The rows come from 5 hidden closed curves, with some noise, and rows from the same curve form a group. Each curve winds through 6 dimensions. The rows are also pushed far along 5 directions, which tell nothing about the answers.
Some rows, each with its group after it:
[-20  -7 -21  36   2 -26  14  -8 -15   7   0 -17  -8 -14  16  -7   0   0
 -17  25   9 -29 -13  24 -16] | q692
[ -4 -27 -14   4  -9  -6 -43   5  -1 -26  23 -17  21  13  13  50  26  -9
  44 -25   6  18  15   8 -37] | q356
[-10   5 -14  21  13 -33  13  13 -27  12   1   1 -15   8  11   3  -9 -20
 -13   4  10  -8  -2  18 -14] | q904
[  6 -19  -2 -42   1  12 -10 -15  28 -24   8  -9  11   4 -28 -10   0  23
   9 -25  -5  17  -3 -31  -6] | q692
[  8   2  -5 -21  12   9   8 -17   7   0  -8   7   3   7 -18 -22   4  23
 -23  15 -18   0   0   8  28] | q904
[-11 -28 -30  -8   0 -16   0 -19   1 -25   0 -33  25  -2   1   6  13  28
   4   1  10  -1  18  22 -39] | q356
[ 55   7  13  29  17   4 -16 -11  45  15  -6 -11  19  -2 -28  40  22   0
 -23  37  57 -19 -31  -1  33] | q904
[ -8  10 -30 -37   3  18   5  25 -25  -7  -6  -4  54  30  -9  33  -3   6
  31 -14 -20  28  83  34 -44] | q626
[-42  -1 -18  11   0 -11  25   4 -31   9  -6 -13 -24  -1  42 -40  -5  -6
  -5  -6  -7 -16  -7  21 -11] | q692
[ 12 -27  -3   0   4 -20 -28 -18   0 -25  15  -5  11   5 -10  26  23   3
  12  -6  21   4  -6  -2 -22] | q356
[ 35   9   5  33  21 -28 -10   2  17  10   9   3  -1  -9 -20  31   4 -18
 -26  31  44  -7 -21  -1   3] | q692
[-14  -3 -31 -16   2   8  24  -5 -34   4   4   4  14  10 -18 -31 -13  27
  -7   9  -6   5  20  33 -21] | q626
[ -8 -25  -6 -20  13  -8  -7 -28   4 -14   3  -8 -16  14  -3 -36  16  16
 -10  -8   5  -7 -33 -12   8] | q356
[ 17 -16   6  45  20 -52 -10 -27  32  -2  -1 -31 -30 -25  18  -2  19  -5
 -46  37  34 -23 -62   4  19] | q626
[ -3  22   6 -50  -1  50   5  11  -5   0   9  31  33   3 -25 -18 -12  14
  19  -9 -50  22  47   0   4] | q626
[ -9 -43 -11  -7   7 -29  -7 -34  10 -21  12 -44 -24  13   9 -32  11  37
 -12 -19  -8  18 -46  16  -9] | q356
[ 25  10   7  14   3  14 -30  10  13   9   1  19  20  12 -20  49  19 -17
  13  15  30  -7   7 -11  10] | q356
[ 29 -17  25 -28 -19  32 -18  -1  21 -22  20  -2  32   8 -26  28  -1  11
  44 -48 -11  28  -4 -18   0] | q692
[ -2   8  12  10 -12   0  10  12   4  -1  -5  -7 -12 -24  35 -12 -17 -28
  -1   1 -26   2 -10   2  21] | q692
[ -4  14  -1  13  -3  15   3  14  -9  10  16  11  11 -12   7   0  -5  -9
   6   9 -13   0   8  20   0] | q626
[ -3   4  10   5 -11   1   9   2  13   2 -11  -5  -8 -13   3   1  -9   3
  -2  -3  -4  -4   2 -13   4] | q356
[-28  13  25   6 -19  10  -9  31 -36  -2  12  15 -10   4  47  11  -1 -32
  45 -38 -42  25  27  13 -19] | q626
[-13 -16 -15  -7   2 -20  12  -4  -8 -11   0 -10 -14   3   9 -16  -8  -9
   0 -20 -16 -11 -16  -7   4] | q904
[-15  33   0  18 -18  27  30  30 -28  30  -9  24  -3 -13  12 -10 -29 -19
   4   9 -11 -11  22   9  12] | q44
[  3   2  -8  -7   1  11  -7   7  -1  -6  19  -1  30  -4  -6  14   1   5
  15   2 -19  17  25  22 -20] | q626
[  1  -6  19  11 -11  -9 -13  -5   8 -12   0   1 -24 -16  30  -2   5  -7
  -1  -2 -16  11 -12  -2  20] | q692
[-37  -5  -3  32 -12 -34 -13  21 -21 -10  14 -13 -30 -14  64  17   1 -32
  20 -19 -37  18  15  23 -23] | q904
[-14  -1   3 -10 -11  11  -3  12  -6  -3  -4  -1  -7  15  17   5   2  -7
  24 -33 -11  11  10  -9  -1] | q904
[  2 -16 -30 -53  15  14  35 -26   4 -10 -15 -25  17  12 -24 -62 -13  45
 -28   3  -8   5  -3  11   3] | q692
[ 41  11  12  -7  20  12  -3 -10  32   5  13   8  23 -10 -40   3   2   8
 -19  23  12  -2 -15  -3  23] | q692
[ 16  11   3  -7   6  18 -16   9  14  -6  14   2  38  -2 -10  29   9   0
  13   8 -14  17  28  17  -6] | q626
[ 13  19  53 -63  -6  71 -18   0  39  -7  20  44   5  -2 -32 -33  -1   7
  25 -37 -50  23  -6 -64  44] | q626
[ 22  -4  20   0  -7   9 -11   0  -4  -6  17  15   5   4 -14  16   1   2
  16 -20  -2  18  -7   3   5] | q626
[ 32  -1  43 -37  16   7  -3 -20  34 -16   6   4  -7  -1 -12 -24   8   7
 -10 -25 -28  16 -34 -22  45] | q626
[-17  -2  -8   5   5 -17  -3  16 -14  -4  23 -10   1   0  13   5  -6 -12
  15 -16 -15  16   6  14 -34] | q356
[-20 -19 -34   2  -5 -24 -12  10 -14 -17   2 -19  13  12   5  35   6  -3
  23 -16  26   7  35   3 -57] | q44
[ -8   2 -22  28   2 -14   7   4 -11   4  -6 -16  22  -9  14  22   8  -5
  -3  28  17 -18  24  35 -26] | q356
[ 52   4  33  20 -21  16 -42  14  28 -13  12   8  30 -14  -6  80   9 -18
  32  -2   1  28  11   0  15] | q692
[  6  -9  -7 -63  35  21  15 -43  27  -7 -13  -7  13  21 -43 -70  17  52
 -38  13   4 -14 -22 -18  23] | q44
[ -7 -17  31  10 -19 -20 -26  10 -13 -19  26  -6  -7  -6  23  33   0 -21
  43 -42 -26  29  -3  -2 -37] | q44
[ 25  16  -1 -25  30  16   5  -4  20  14   3   6  19  16 -40  -9   7  20
 -22  13  18   8   3   3   9] | q904
[  3  17  21  -1  -7  24  15   9 -18  15  -9  19  -2   4   9 -11  -7 -11
   7  -4 -12  -4  -2   6  22] | q904
[-15 -11   4 -13  10 -13  13 -13  -6   4  -2 -28  -7  14   1 -36  -5  15
  -9  -4 -10  -1 -24   6 -25] | q44
[ 24  17 -21   8  13   3  -2   8 -28  17 -11  24  45  23 -44  47   8  11
  -4  38  41   0  52  34 -26] | q44
[ 19   7 -12 -34  13  29  20 -19  10   5 -16   9  29  11 -41 -27  -2  27
 -23  24 -12 -17   3   3  37] | q904
[ -6  17   7  18   9  -3   2  11   8  16  -6  -4 -22  -2  24  -7   8 -16
 -14   8   7  -7 -13   3  19] | q904
[  6   2  -9   7   0  -3   6   1  16   5 -11 -15  15  -4 -12  18  -1   8
  -6  13  21  -9  13  -2 -11] | q356
[-25   5   0 -20   6   4  15   4 -11   6   3 -10   2   6   5 -34 -12   2
   1  -2 -27   0   4   4 -23] | q44
[-10  -1   9  10  11 -14  11 -20   3  16  -7  -6 -49  -2  17 -59  -4   9
 -39  18 -18 -11 -53   1  41] | q356
[ -4 -17   0  -9  -3  -8 -10 -16   5 -19  -4  -8 -12  -2  14 -10  10  16
  -4  -5  -8  14  -4   2   4] | q692
[-13 -22 -23 -23   3  -1  11 -16   0 -18  -4 -32   2   7  15 -31   4  26
  -5 -12  -8  12  -2  21  -8] | q692
[  0  -6   9 -19 -10  14 -20   1  16 -13  14  11   4  -5 -14   7  -1   4
  18 -14 -14  17  12 -28  -7] | q626
[-12  12  -8  31 -14 -14  12  11 -19  21 -22  -3 -12  -2  13  13 -15   1
 -12  26  -3  -3  21  22  -9] | q356
[ 35 -11  24  11   4 -14  -9 -12  11  -4   8  -5   0   0 -18  20   6   2
  -3  -7  27   7 -32  -5   1] | q904
[ 17  23  -5   0   2  34   9   9 -15  23   5  31  27   8 -35   5  -7   9
   0  22   9   0  19  18   8] | q626
[ 14   4  14   9   9 -12  -3  -4  25   4  11  -4  -3 -20 -12  -3  -6  -8
 -15  15   1  -5 -27 -15   4] | q44
[-14  23  -1  33   3  -3   4  29 -26  25  -3   0   8   5  27  21   2 -33
  11  15   8 -14  15  27 -19] | q44
[ -9  20  -6  22   4   2 -14  20 -10   9  -2   4  20  -2  20  35  16 -27
  13  22   5 -12  34  19 -13] | q44
[-51   7 -38  17 -13 -23  35  22 -43  15 -25  -6 -21  -8  35 -22 -34 -23
  -8  12  -9 -22  28   8 -30] | q692
[ 17  10  -1  26  -2  -3 -10  22  -7   6  10  15  11  -2  -6  48   3 -25
  15  -4  35   1  14   2 -14] | q44
[-18  -8  -7  46 -14 -25 -36  20 -15  -7  14  -7  -7  -8  48  50  15 -45
  31  -2   5  -2   6  12 -24] | q356
[ -9   7  11 -29   2  11  15  -5 -29  -1   4  24   3   6 -10 -31  -9  13
   2 -10 -34  14  15  10  -6] | q44
[-36   9 -18 -47  13  18  32  -7 -15   6 -19  10  -7  14  -5 -70 -10  18
 -17   3 -19 -15  16 -13   4] | q44
[  4 -17  10 -30  -9  10 -12  -7  22 -20   5  -7  -3   9  -7  -2   2   4
  22 -42 -11  11 -12 -35   8] | q904
[ -1  17 -19 -26  22  19  39 -20 -19  22 -18  19  13   8 -39 -57  -9  41
 -43  43  -6 -19   7  22  15] | q692
[ 32  18 -15 -20   5  33  -2  16  22   8  -9   9  47  18 -42  40  -1   3
   9   5  20   0  34  -7  10] | q626
[ 24   4  46  23 -13   4 -32  11  28  -3  17  12 -15 -13   8  41   9 -34
  24 -25   5   6 -29 -34  23] | q356
[  2   3  14 -15 -11  18 -10   0   3  -4  -9  17   0   5  -9   5   2   2
  15 -10  -7   2  11 -26   8] | q44
[ 23  20  20  37 -19   3 -33  29  24   9  -4  11  10 -16   3  76   3 -37
  21  16  23   0  24 -23  -2] | q904
[  9   2 -15  -1   2  13  14  -5  -3   5 -12 -13  27   5  -8   0   2  12
  -6  21   8 -14   7  24   1] | q904

New rows. What belongs after each?
[ 20  -9   4 -34   7  19  16 -22  -4  -5   1  -2  24  23 -37 -16   5  45
  -1 -14   5  14   1  18  -2] | q356
[-15  -1 -34 -14  29 -13  18 -15  -6  12 -18 -22  13  21 -15 -28   7  20
 -30  35  25 -23   7  13 -23] | q44
[ 17 -17  12 -14  21 -14  -5 -39  38  -4   3  -5 -31  -1 -32 -39  11  26
 -39   6  33  -9 -61 -42  21] | q626
[-28  -9  28 -12 -31   3 -15  18  -8 -25  20  -4 -11 -18  39   3 -11 -16
  47 -51 -44  39  18 -12 -36] | q904
[  5  20  28 -20 -24  40  11  18  -9   1  -7  23   1 -11  15 -14 -24 -17
  19 -17 -51  16  13  -7  34] | q692
[ 32 -12 -18  37  17 -39  -8  -6   4   3   3  -8   4   5 -25  45  13  -2
 -21  19  79 -12 -17   7 -17] | q44
[-23  17  31 -16 -15  27  -4  10  -1  -5   3  29 -31 -16  36 -34  -4 -16
  11 -21 -52  12   3 -22  35] | q692
[ -7   6   8 -13  -7  14   7   6   4  -4   1   9   0 -10   8 -13 -11 -19
  11 -15 -37 -11  -5 -15  26] | q904
[  4  29 -24  10  21   9  36  -4 -21  38 -19  24   5  -1 -26 -36 -12  12
 -49  65  16 -31   6  27  21] | q626
[ -8  16  14   4  -8   9   2  21 -36   4   7  28  11   4   8  17  -3 -20
  26 -14 -13   7  28  16 -17] | q356
[ 31 -14  17  12 -13   1 -37  15  14 -17  23  -7  26  10  -7  77  14 -18
  49 -40  16  25   3  -5 -16] | q904
[-32  -8  -5 -31  -9  11  11  -9 -22 -14  -8   7 -13   3  18 -44  -3  23
   2 -14 -38  14  20   5   0] | q692
[ 10  19  22  53   4 -19   7  14  -2  23   4  10 -28 -19  21   9  -3 -40
 -15  14  29 -22 -40  -1  22] | q44
[-38 -19 -28  -9  -1 -19   9 -13 -24  -4 -14 -18 -17  16  14 -31   3  21
 -11   4   7  -3   9   8 -34] | q626
[-13   3 -16  24   3 -18  24  -7 -26  23 -21 -12 -19   9  14 -22  -5  15
 -31  30   3 -12  -8  37   2] | q356
[ 28  -3  -7  -1  25 -10   6 -17  -2   4   0   8   5  13 -37   0  12  16
 -26  14  51  -9 -18   5   5] | q44
[ -9 -10  11 -12  -1  -5  -8  -9 -16 -18  11  17  -4  -6   3 -10   6  -4
  10 -12 -19   3   0  -6  -7] | q356
[-32 -14 -11  26 -16 -18 -27  18 -31 -17  13  -2   0  -2  46  36  13 -34
  40 -15 -10   4  25  17 -39] | q356
[  3  15  32 -16 -10  26  -3  11  10  -3  22  19  10 -21  -2  -9 -14 -11
  20 -16 -48  17   2 -12   9] | q44
[ 19  16  49   8   0   2  -8  -1   4  11   8  28 -17 -13  -6  -5  -6 -16
  -5   6 -20   0 -27 -18  25] | q44
[ 16   4  13  46   7 -34  -2   6   4   8   8  10 -32 -22   9  18  -1 -34
 -17   6  41 -16 -39 -14  13] | q44
[ -2  -5   9   2  21 -12   2 -12   1  -2   9  -9 -11   1  12 -23  16  -2
 -12  -2   6  -9 -31   7   4] | q44
[  0  -6 -18 -15  11   6  -6 -14  -1   4 -14  -7  16  26 -22   1  16  34
  -7  18  25   1  20   8 -18] | q626
[ -9  -3 -22  22   3 -16 -10  14   0  10  -2 -17  -1  12   7  27   4 -14
   5   5  31  -5   5   1 -24] | q356
[ 27  23  30 -20  -2  43 -11  14  34   3  10  15  31 -12 -25  13  -4  -8
  16   0  -5  10  10 -24  11] | q904
[-11 -15 -12 -40 -15  23   4 -15  -2 -14  -4  10   4   4 -22 -27 -10  35
   8 -14 -24  12  17 -14   0] | q626
[  6  -2   7  34  24 -50  -4  -2  12   4  15 -12 -39 -12  18  -1   5 -22
 -30   6  19  -5 -45   0   6] | q904
[  8  -2 -34  22  -7   8 -18  26  -5   2  17 -16  48  11  -9  70   8  -8
  35  -2  35  11  39  29 -45] | q626
[ -3   1  13 -17 -26  40  -9   7   8  -4  10  12  25  -3 -12  14  -5   3
  40 -24 -31   1  17 -20   0] | q692
[ 25   8  12  -3   1  12 -15   5  12   3  13   4  35  -1 -30  33   0   4
  12  12  -3  12  18   5 -16] | q44
[ 25  -4  25  11  -1   1  -3 -12  13   1   7  -7  -2  -2  -5   8   7  15
  -4  -4   0   8 -26  11  16] | q356
[ 24   1 -25  29  17 -15 -10   1   6  14  -8 -10  19  19 -23  43  21   5
 -15  31  69 -12   6  17 -14] | q692
[ 14  27 -20 -14  12  29   5  12   6  22 -17  22  35  13 -46  17   0   5
 -11  34  30 -17  41  -8   1] | q44
[ 15   8  56   3 -13   9 -23   8   7 -15  34  29  -7 -26  12  13   1 -25
  27 -28 -44  24 -14 -14  15] | q44
[ 12 -14  30  10 -27   2 -39  14   8 -15  18  -7  12   2   8  61   8 -14
  53 -36 -12  29   7 -13 -29] | q44
[ 30 -36 -19  -8   2 -13  -9 -40  41 -21  -8 -27   6   3 -36   4  12  42
 -23   9  35  -7 -31 -16  15] | q626
[ 23 -33 -30 -20  26 -21   3 -37  40 -17   0 -48  21  15 -47  -6  13  52
 -30   6  48  -2 -23  -1 -24] | q356
[ -6  -7 -15 -11  10   0  11 -13  -2  -6  10 -13  10  -1  -3 -27   0  20
 -11   7 -10   4  -3  23  -9] | q626
[ -7  15  11   7  -1  -4   8  13 -35  10  -1  32 -11   3   4   1  -8 -17
   3  -1  -1  -1  14   2  -5] | q44
[-22  -2 -35 -14  17  -3  11  -5 -13  17  -8 -13 -11  29  -7 -39  -3  18
 -22  14   3  -5  -3   9  -6] | q356
[ 20   8  46   2 -19  21  -8   3  25   1   4  11 -10 -11  -1  14  -2  -2
  14 -23 -16  10 -14 -26  29] | q356
[-29   5 -29  21   7 -24   2  19 -16   9  -3 -19  10   1  18  18  -1 -20
   2  19  14 -13  26  17 -49] | q44
[-14 -28   5   5  -5 -22  -2 -19   0 -13  12 -32 -29   1  29 -26   2  18
  -3 -23 -22  17 -38  17  -3] | q356
[ 10  53  25   3 -11  55   9  25   5  27 -20  49  28 -22 -10  14  -8 -19
   4  39 -25 -23  48  -9  40] | q356
[  7   3  31   9 -10  -4 -17   9  -8  -3  16  11   2  -5   2  26  -1 -15
  23 -13 -19  16   1  -1 -14] | q44
[  7 -17 -44 -17   6  -3  10  -7   0  -9   3 -19  31  15 -38  10  -4  32
  -1  -3  38   9  20  10 -39] | q44
[ -7   1  19  -3 -27  15  -8  19   5  -7   7  -4   3  -3  15  24  -7  -6
  38 -39 -21  19  18 -12 -12] | q356
[-51 -23 -53 -24   6 -13  13  -1 -36  -4  -3 -30  -9  37  16 -37  -3  22
   5 -18  -5   7  17  23 -45] | q356
[  0 -25 -15  11   0 -26  -5 -18   3  -2   0 -34 -13  12   3  -2   4  29
 -15   5   6  13 -20  22 -12] | q356
[  9 -14   0 -13 -11   2  -1  -5   0 -18  -5 -14   6   0  11  -2  -5  10
   7 -11 -14  22   3  11   4] | q692
[-18 -25 -40  23  13 -60  29 -11 -40   6 -19 -30 -24  22   8  -9  -5   4
 -28   6  45 -19 -17  25 -33] | q904
[-23 -15 -33  11   5 -34  18 -19 -31   1 -27 -11 -21   5  13 -26  -2  23
 -36  33  14 -11   8  28 -14] | q692
[ -8  -1  11  -5   0 -13  24  -6  10   0  -8  -7 -37 -27  18 -53 -27 -17
 -27   0 -20 -14 -42 -28  28] | q692
[ 13   1  19  -5   5  -3  -5  -5  -8  -3   6  22  -8   3 -15   1   3  -2
   0  -9   9   5  -9 -10   6] | q44
[  3  21   9  -4 -14  31   9  17 -29  14   5  39  14   3 -13   6 -14  -2
  18  -2 -22  11  28  14   7] | q626
[-29  14   9 -15 -12  19  -3  23  -7  -3   4  19  -5  -8  22  -7  -6 -25
  26 -24 -31   2  24 -23  -4] | q44
[  9  13   7  50 -21 -17   4  26 -14  17 -14   3  -9 -18  22  41 -21 -43
   6  18  12 -16  -1   3   3] | q692
[ -2 -29 -58 -38  24  -9   2 -24   2  -2  -2 -37  23  47 -45 -19   7  60
 -21  10  24  16   8  23 -35] | q356
[ 23 -25 -20  15  18 -37  -7 -18  25 -16  16 -40  14 -10 -14  16   6  11
 -19  14  35   2 -27  15 -23] | q692
[ -9  28  -7   9  15 -10  41  11 -43  35 -24  22 -15  10  -5 -31 -21  -8
 -34  30  15 -19   7  18   2] | q904
[ 18  -2  -7  34  11 -20   0  -7   6   4   2 -18  19 -11  -2  27  14   2
 -15  31  32 -16  -5  29 -12] | q356
[ 14 -11  -8   0  -7  -8   5  -3  15  -8  -7 -19   5  -9  -8   7 -15  -2
  -5   2  10  -2 -11 -12  -2] | q692
[  2 -11  -6 -18   3 -11 -12  11   3 -25  11 -20  22   9   8  31   4  -6
  25 -31 -15  29  27  11 -32] | q626
[ 22  -7  14  18   8  -1 -32 -13  31  -2  11  -3  -5  -4   0  14  24  -5
  -6  15  10  -7 -39  -8  31] | q356
[  5  -9  -8  25  15 -27   7 -13  16   3  -2 -35 -11  -8  14  -8   9   0
 -27  17  34 -17 -39  11   1] | q904
[ 33  23  -8   4   0  20  15   6  -5  24 -34  15  29   8 -28  20 -13   6
 -21  48  18  -8  29  16  24] | q692
[  9  17  40  -7 -13  21   1  10  30   2   1  23 -22 -31   5 -21 -20 -30
   2 -11 -35  -6 -28 -52  47] | q692
[ 35 -14  52  36 -20  -9 -33  -3  50 -13  27  -6 -17 -33   4  43   4 -32
  22 -27   4  -6 -65 -45  28] | q692
[-15  -4 -10  -1   4 -12  -2  -4   3  -5  -7  -5  -9  -3   8  -6   7  -6
  -7   8   9 -14   2 -14  -7] | q44
[ 49 -10  55   8  -8   6 -28  -9  43 -14  28   5  -6 -14 -16  28   7 -15
  18 -32   6  13 -59 -36  34] | q692
[ -4  -8   6  49 -12 -21 -21  13  14  -9  25 -23 -13 -29  45  31   7 -34
  16  -8  -2  -2 -24  11  -5] | q626
[ 37  15  18  21   6  13 -16  -7  27  20  -4   6   3   2 -19  18  12   9
 -20  34   9  -3 -20   5  42] | q356
